The first 6 rows are patterns. Each new row is the sum of 2 different patterns, raised or lowered, with some noise. Before adding, each is slid sideways (what falls off one end comes back at the other) and multiplied by a number that may be negative. Names go in the order of the patterns.
Known rows, each followed by the names of its patterns:
[ 11  -5  13   6  11  -5  11   5   2   7   8  -3  -5  -9  -4   4   8  -3
  -7  -7  10  -9  -4  13   1  -1  -5  10 -12 -11  -6   3  12 -11 -12  -4
  -3  -3 -12  -8   5  -2   4  -1] : Q556
[-13  12   3  10   1   0  -5  -3  13 -12 -10  -4   8  -2   0   5  -7  -1
 -10 -13  -9  -7  -2   5  -3 -12   3   8  10  -1  -7   9 -13   3 -13  12
  -4  -3 -11  11 -13   1   2   6] : Q672
[-10  -2   4   1  -5   9   2 -11  -5  -4  -6  -9  -4 -13   7   1   2   4
   0 -12  -7   3  -7   2   9  10  -3   4   7   9   9  -1   4   7  13 -13
  -4  12   0   9   8  -1   9  -6] : Q547
[  5 -13  -3   6  -1   4  10 -12  -1  12 -10  -1  13 -10   9  -7  -3   1
   3  -4  -2   3  -2  11 -10 -10   7   6  12  -7   0 -13  -3   0  -3  13
   7  -3  -2  -8  -3   8   8 -10] : Q206
[-10   5  -5 -11   2  -3   9 -12  -2   4  -6   0   5   2  -9  -6  -2   0
  -5  -6  -8  -3  13   8  11   9   9   0  -9   6   2  -6  -4  12   5   6
   3   9   6  -4   7 -13   4   7] : Q500
[  9  10   3  -9 -12 -10   4  -9   9  10 -13   7  -8   3  -3   6 -13   0
  -9   8 -10   7   3   8  13  10   3   0  -2  13   8 -12 -11  -2  -9  -8
   9   5  -6  -2  11  -1  12  -9] : Q655

New rows, each followed by the names of its patterns:
[-19  -8  -6  -1 -27 -13 -20  -5 -22  -8  -3  -8  11  -4 -11   0 -14   5
   6 -18 -15 -17  -5 -12  -5   0 -12 -13  -3  -2   4 -14  -1   3  -2  -8
 -15 -25 -11 -23  -9  -8 -18   3] : Q500 Q655
[ -9  -2 -13 -14  -6   0  -8 -14   0 -15 -13  -7  -8  -4  -4  -9 -10 -11
  -4   9  -6   4   4 -10 -12  -7   3 -13  -2   5  -7  -2 -21  -3   3   4
   5   5   2   7 -15 -10   0  -9] : Q556 Q655
[ -6   1 -12   1  -5  -6   1  -9 -17   1   2 -19   1   4 -14   3 -15   6
  -9 -12 -11   0   3 -13  -9 -16   1   1 -17 -14 -12   0  -2   5   3  -8
   5 -11  -5  -6   3   4  -1  -7] : Q556 Q206
[ 10  26   2  21   1  -2  12  11   0   3  17   8  21  -1   2  17  10  23
  -8  10  -2  -2  11   1  13  15   3  10  -8   2  17  12  -3  15  -5  -1
   8   5  10  14 -10   0  17   4] : Q206 Q500
[  9  -9   1   5   3  12   2   5   6  -2  -3   7   2   5  19   6  -4  12
  14  20   6   5  -2   9  15  -7  11  18   3  10   5   1  17   6 -10   7
  -1   3   5  11   9   4  -8   1] : Q547 Q206
[-15 -11  -9 -11 -26 -10 -19 -17 -18 -18 -25  -1  -5  -2  -4 -12 -24 -13
  -2 -11 -14   4   2 -20  -7  -2   2  -8  -3   1   1  -1 -28  -6   7  -7
   0  -1  -3   3 -18 -16 -14  -4] : Q556 Q547
[ -7  -7   4 -15   6 -15  -1 -17  12  -7   1 -19   9 -18  -7 -10 -12 -20
   0  -3   3 -15 -11   1   1   4  -6  -6 -14  -4  -2  -4 -10  -8 -15  -4
 -20 -18 -11   0   7   1 -15   3] : Q672 Q655
[ -9   4   9  15   6   5  -1 -10  -4  -6  -6  12   9   3  -7  -9  10  18
  11   2  14 -13  -2  12   4  -1  13 -15   8   6 -12   1  20   3  18  -5
   8  -2  -2  10  -3  12   0  14] : Q206 Q655
[  0  -2  -1   6   8   9   8 -14  12  19  10   9  -4   7  -6   8   0  11
   1   6  -9  18  -4   9   2   8  -7  18   6  12   1   4  10   9  27   0
   3   3   9   8   8   7  -3  13] : Q672 Q500
[ -3   1  -5  17  -3   1 -13  16  -7   0   6   6 -10   9   9  13   2   1
   0   2  16  -7 -14  -6   1  -5  -4   4   1  -3  -8  -5  -3 -11  -3   2
  -3 -13   1   9   5   7  -6   4] : Q672 Q500
[ 16  -9  10  -9   4   0  -3   1  -2  -2   3   1  -3 -11   3   7   3  -9
   8  14 -18   7   2  13 -23   4  -9  18 -21   3  -5   5   5  21 -16   4
 -19 -11  12  -3   9 -16  14   4] : Q672 Q655
[ -2  -6   0  13  13  -1   2  -3   6 -10   2  10   0  -4  -6  12  -9 -10
 -10  13  15 -12  -6  -5  -5   1 -12   1  13   2   4   1  15  -6  12  14
  14   1  15  12   7  16   4   0] : Q556 Q547
[  1  -3   1  -8  -2  -9  -3 -16 -17 -11 -12   1  -5 -14 -11   4  12   1
  -5 -20   3 -17  -3  -8  13  -9  -7 -20   5 -11   3  -8   5 -25   6   3
   5  -1   3 -17  -8  17 -23 -15] : Q672 Q206
[-15 -38 -28 -30 -22 -35 -27 -33 -17 -23 -15 -13 -15 -29 -28 -21 -25 -13
  -6 -16 -17 -13 -20 -11 -11 -17 -22  -5   0 -28 -26 -16 -13  -3 -10 -19
  -8 -19 -25 -25 -14 -21 -25 -17] : Q556 Q547
[ -5  -1  -7  15   5  -8   4   9  -2   6  13  20   2  15  14  20   9  16
  -4  -2  -1   2  -8   0   7  -4   6  17   6 -13  -6   6  -4  -7   9  10
  -3  14   9 -12   7  -5  12  26] : Q556 Q500
[ -5 -14  -2 -14 -13   6   2   1 -20  -4 -14  -4 -14  -3   9  -9 -10  -8
 -10 -18  10   9 -11  -5 -29  -2   7  -5  -1   6 -10  -2   1 -15 -11   6
 -25   7 -23 -15 -14   0 -19 -12] : Q556 Q206
[ -8  -2  -5 -12  13  -3  12  -7  13  -2  19   0  18  -5  10   1   9   1
   7  -8  -4  -7   0   6   1   5   0  -3   6  -7  -3  10   6   1   2  18
  -5  -5  -4   1  13  -2 -12  -6] : Q556 Q672
[  0  -1 -23  -2  10  -9   2  11  -7  13 -18  -6   2   2 -11 -20  -5   1
 -22  -1   0 -21  -7 -16 -14  -1   1 -14  -2 -12  -8 -19   4  -9   4  14
  12  -5  -1   0  15  10 -16 -11] : Q547 Q655
[-1 13  1  8 15  7  7  6  5 11  1  7 12  5  7 -4  1  4 12 -7 12 -2 17 -7
 11  8 17  6 18  6  4  1 20  3 -3 -7  4  0  4 11  1  9 10 14] : Q672 Q655
[-18  -8   2 -12  -7   3  -7  -8 -12  -7   1  -3  -9 -12 -20  -4  -2   7
  -4  -8  -3 -13  -7  -4 -16  -7 -13 -20 -20   0  -6  -1  -7  -8  -4 -19
 -19  -3  -9 -23  -3  -4 -23   9] : Q206 Q500
[  5  -6   7   8   0   3  -8 -17  -6   6 -11 -17 -13  -6  -7 -18   3 -13
   0 -21 -10  -1   4 -17   7  -9 -15 -17   6 -22  -9 -13  -3  -9  -1  -1
 -15   8   2  -1 -12   1 -14 -14] : Q672 Q547
[  3  -8  -3 -12   5 -15  -4 -22  -2 -18 -13  -8  -5  -9  -6   3   0  -9
 -17 -12  -6  -5  -6 -21   2  -5 -23 -16   3   1 -23   5  -3  -6  -9 -23
   7  11  -2  -7  -3   8  -5 -12] : Q556 Q547
[12 27 21  2  1  9  5  4  0 25 21 17  9 18 18 -1 15  4 16 18  3 20  7  6
  6  6 17 -4  7 21  8  6 18 10 -5 -3 10  6  0 -4 -4  7 19 12] : Q547 Q500
[ 7  8 21 11 13 20 29 13 13 17 18 19 10  7  7 10 20  9 12 20 20 22 12 28
  1 28 25 17 15 21 11 17 19 28  4  8 11  8 19 24 14  4  5 22] : Q556 Q500
[ 15  -9   0   3   6   4   4   1  -2  -5   6  -5   6   0  -8  -6  -5  -2
   7  -3 -10  11  -1   1   9   5  -2   3  -3   1   1  -4  -6  13 -11   0
  -4   4   8   8  -4   5  -3  -6] : Q206 Q655
[-10 -26 -24 -16 -19  -5 -12 -34 -33 -11 -28 -11 -13 -22 -22 -24 -23  -9
 -12 -35  -5 -13 -30 -14 -34 -18 -14 -25 -17 -11 -25 -18 -21 -28 -12  -7
 -32 -25 -36  -8 -25  -3 -15 -16] : Q206 Q655
[ 21  24  -9   6   5  -3   5   0   3   2  -6   4   5   0  10  15  24   4
  19   8  11  19  13 -11  -8  14 -13 -11  10  17  -2   4  20  -1  16 -12
   4   8   2  -5  -2  -7   0   0] : Q672 Q655
[-5  6 -6  6 15 10 26 -4 17 32 11  9 25 11 10  9 24 24 20 26 19  9  5 23
 29 10  4  6 19 27  5 12  1 14 -9  7 14 31 -5 23 15 13 -6 19] : Q672 Q500
[ -5  -7 -20   3  -5 -19 -13 -20 -21 -11   0 -10 -18 -19  -1 -15 -10   0
 -23 -21 -28 -11 -32 -23 -12 -15  -5 -18 -20 -27 -20 -21 -26 -28 -14 -12
 -16  -4  -7 -23   6 -13   0  -9] : Q556 Q500
[  2  10   7   7   7   6 -15  -3  13  -7  -5  -9  -4   7 -15   3  -7  10
 -14  -3   3   8 -19   6  -7  -8 -13   5 -21  -2 -12  -3  -1   1  -7 -18
   9   2   2  -6   4  -5  -6   6] : Q672 Q547
[ -8  16 -19  -4  -7  15   5  -8  -9   1 -14   2  -1  15  -6   9   1   4
  -1   5   1  -9  15 -21 -11   0   7   1   6  -4  -7   7 -16 -12   1 -14
   4   0  -4 -10   5   4   8   1] : Q672 Q206
[-11  -7  -2   2  10  -6 -10   5  -7  -8  -4  -2  13  -5   5  -8   9  -3
  10  14  15  -5   9   0   1  13  13  -7   0 -15  -4   9   7   1   1 -12
   9   1  -9  11  11  -6   2   6] : Q556 Q206
[-20 -12 -11  -6  -9 -11 -19 -14  -2 -24 -10 -18 -12 -21  -8  -9 -11  -9
  -8 -20  -8 -20 -17 -11 -15 -11 -17 -13 -16  -7  -2 -10  -9  -8 -12 -11
  -8 -10 -15  -7 -14  -5 -25 -23] : Q500 Q655
[  7   2   2  -9  -7   5   0  19   2  -2   8   3 -11  10   1  -6   6   1
  -3   7   5   7   2   9  -2  10  11   1   8 -10  18  14  -3   3  -5   7
   2  19   9   4   6  -4   3  10] : Q206 Q500
[-15   3  -3  -3  -5  -5  -3   1   8 -12   2   1  -8  -8  16   1   7  -3
  12  -3   7 -14 -12 -10  -8  -2   9  -5 -11  12   3  -9  -6   6 -11 -13
  -7  -9  -8  -5 -17  -8   4  -5] : Q547 Q655
[  1 -13   8  -6 -12   1 -11  -9   7  -6 -10  -5   0 -11  -2  -7  -2  -6
  -8  -3  -1  -4  -7  -2  -9   3   1 -16 -13 -18  -7 -10   1   0  -9  -5
  -9  -8 -11  -8  -5  -6 -15 -13] : Q206 Q500
[ 16 -16   9  13  11   3  18  -6   7 -12 -20 -10   3   2  -1  -3  -4   2
   8   0   4   1 -10 -16  14   3  -6   6  -9  -1 -13  -5  -8  11  21  20
  -5  13   1   2  21  -6  12   6] : Q547 Q655
[ 10  15  17   0  -6   9  -6  -9  10  12   0  -1  19   5   7  -6   9   9
   2  -5 -13   1   9  -2  14  13 -13   6   0   2   3  15   0   2   0  16
   3  15   7  14  20  20  -1   2] : Q547 Q655
[  7  -2  -8   5   1 -13  10   6  11 -10  -8  10   5   4   6   5   2   2
  -3   2  -5  -2 -11   2   2   3   3  11   1  -1  -6   1  -2  -1   2  15
   7   3  -2  10  10   3   0  -3] : Q556 Q500
[  1  -6  11  -9   1   1   7 -14   2 -18  17   1   0  -1  -3  20  10  16
   3  -2  15  -3 -18  -8   0   0  -4   1  -2   4  -6  23   2   6  -7   6
   0  14  -6 -21   0   5 -20  18] : Q206 Q655
[ -4  -7  15  11  -7  -9  -5 -12  -7  12   9 -11   3  12  -9  10  -8  12
   3   9  -3  -9 -12  -3  -3  15  12 -12   9  -2   7  -6   7 -16   0 -15
  11 -16   3  -3  11   7   7   1] : Q556 Q655
[ -8  -3   3 -14  -2   8  -1 -12  -3  -6  -4 -10  -2  -2   5   8   9  -2
  11 -13  -9   3 -10   2   3   3  -8   9  -5  -3 -14   5  -9 -10 -14 -16
  -8  -7  -8 -10  -2  -5  -4   4] : Q547 Q655
[ 14   3  -5   6  -7   7  -4  11 -14  -9 -18   1 -18   0   8  -1 -12  14
   4  -3  -4  -5  -7 -10   5  -7 -14   6   3  -7   8  -1  -2   7  -9  -8
 -15   4  -1   0   2  -9  -2   4] : Q672 Q500
[  2   0  -2 -19  -7  -1 -14  12  -7  -2  14  -1   5   6 -10   0  -1   2
  -9 -16   1   2 -15   5  -1  11 -13  -1   2  10  -7   9 -15 -13 -18   0
 -20  -7  -6  -9  -6   5   1 -24] : Q672 Q500
[  2   4 -16   5  -8 -10  -7   5   1  15   0  11  -2  -5   2 -10  11  -6
   6   5  20  -1  12   2  17   3  -1  -1  -2   4 -11  -1  13  -8   3  18
  10  11   4   0  -6   2   7  -1] : Q547 Q655
[ -3   3 -12  -8  -5  12 -14   2  -5  11  11  16   4  -1  -2   4   3 -11
 -11   1  -7 -13   3   9  -9   5  10  -5  10 -11   2  15   2 -16  -6 -10
  -4  -4   2  12 -11   5 -11   3] : Q206 Q655
[ -1  -7 -19 -24   7 -11   2 -13 -11 -24  -4   1   1  11  -2 -15  -4  -5
  -1  -7  11  -9 -12 -18  -6   5 -15  10  14  -9  -9  -6  -4   6  10 -11
   6   0   1  -8   1 -12  -5 -12] : Q556 Q206
[ 25 -11   0  15   4   5  19   2  11   1  -1   1   4   0   5  14   4   9
   2   4  21  12  13   7  -1  -2  -3  16   2  17   7  13  -3   3   6  19
   6   7  14   3   6  12   3   9] : Q672 Q206
[  5  13 -10  -1   5  -7   0  14  -1   3   1  -3  -4  -4   0  -3  -3  -7
   1  -4  -7  -1  -5  14  -1  -7  -7  -7  -4   0   2   7   5   1  -7  -2
   8  -1  -6  10  -4   1   7   6] : Q547 Q206
[  5   1 -11  -5   8  -3   7 -21  -1  -2  -8 -19 -18 -11  -5 -16   6   6
 -25  -1 -17  -5 -13  -3 -17 -10  -9   0 -19   6  -5   5  13   3  -1 -11
  -2   8   1 -15 -17 -10 -16 -10] : Q500 Q655
[ -1  -6   1  -8  -4 -14 -16  -8  -2  -9   2 -11  -3 -20 -11  -2   7  -5
  10  -5 -10 -14 -13   9 -20  11   2   2 -13  -6   4  12  -8   5  -8   1
  -5 -20 -12 -12  -5 -13 -11 -23] : Q556 Q655
[ -5  12   3  -8   4 -10  17  -8  -1  10  12   1   4   6  -2 -12  -6   0
   5 -15 -11  -2   2 -10 -15   3  14   2  12   6   6  -7  18   9   5  -2
   4  12  -3   2   7   5   5   1] : Q556 Q655
[13 19 10 -7 11  1 -4  8 10 10 11  3 19 15 -1  4  7  9  1  7  7  9 28  3
  1 12 10 15 28 11 12  4 13  8  9 17 15  9  4 13 22  9 18 16] : Q206 Q500
[ -3  -5  -7 -23  -5  11   2  14  -5 -13 -23  -3  -3 -17   9  -9  -1 -15
 -22 -11  10  12  -6  -4 -11 -15 -10   5  -8  11 -20  -4   2  -4  -6  15
 -22  13 -18 -12 -12 -14 -18 -10] : Q206 Q655
[ 2  8 22  0 22  8  3  2  8 -9 16  2  0 10  7 -5 13 -5 16 14 12  8 10  5
  7 15  2 11 23  4 -4 -4 16 11 14 18 14 15 -6 -6 17 17 17 12] : Q556 Q206
[  7   6  -4   4   9   1  -7  -7   2  -4 -10  -3  11   3  20  -3   2   8
  -7  15   9   6   5  -4  11  12   0  14  -1   4  -2  10   4  -2  -1   6
   9  12  -1 -13   2  -1  -4  -1] : Q500 Q655
[-3  3  1 11  5 -1  4  7  8 -1  7  3  2  6  1 11  9 17  6 16 -1  6  1  8
  7  5 -4 -4 -1 -1  2  1 11  2 -8 11 -7 -3 13 -1  7  7 11 -7] : Q556 Q547
[-13 -25 -29 -13 -18  -4 -16 -24 -15 -18 -22  -7 -28 -35 -19 -25 -37 -11
 -21 -18 -18 -17 -19 -26 -22 -26 -20 -34 -16  -9 -30 -15 -31 -18 -12 -12
 -14 -11 -18 -28 -31  -9 -16 -17] : Q206 Q500
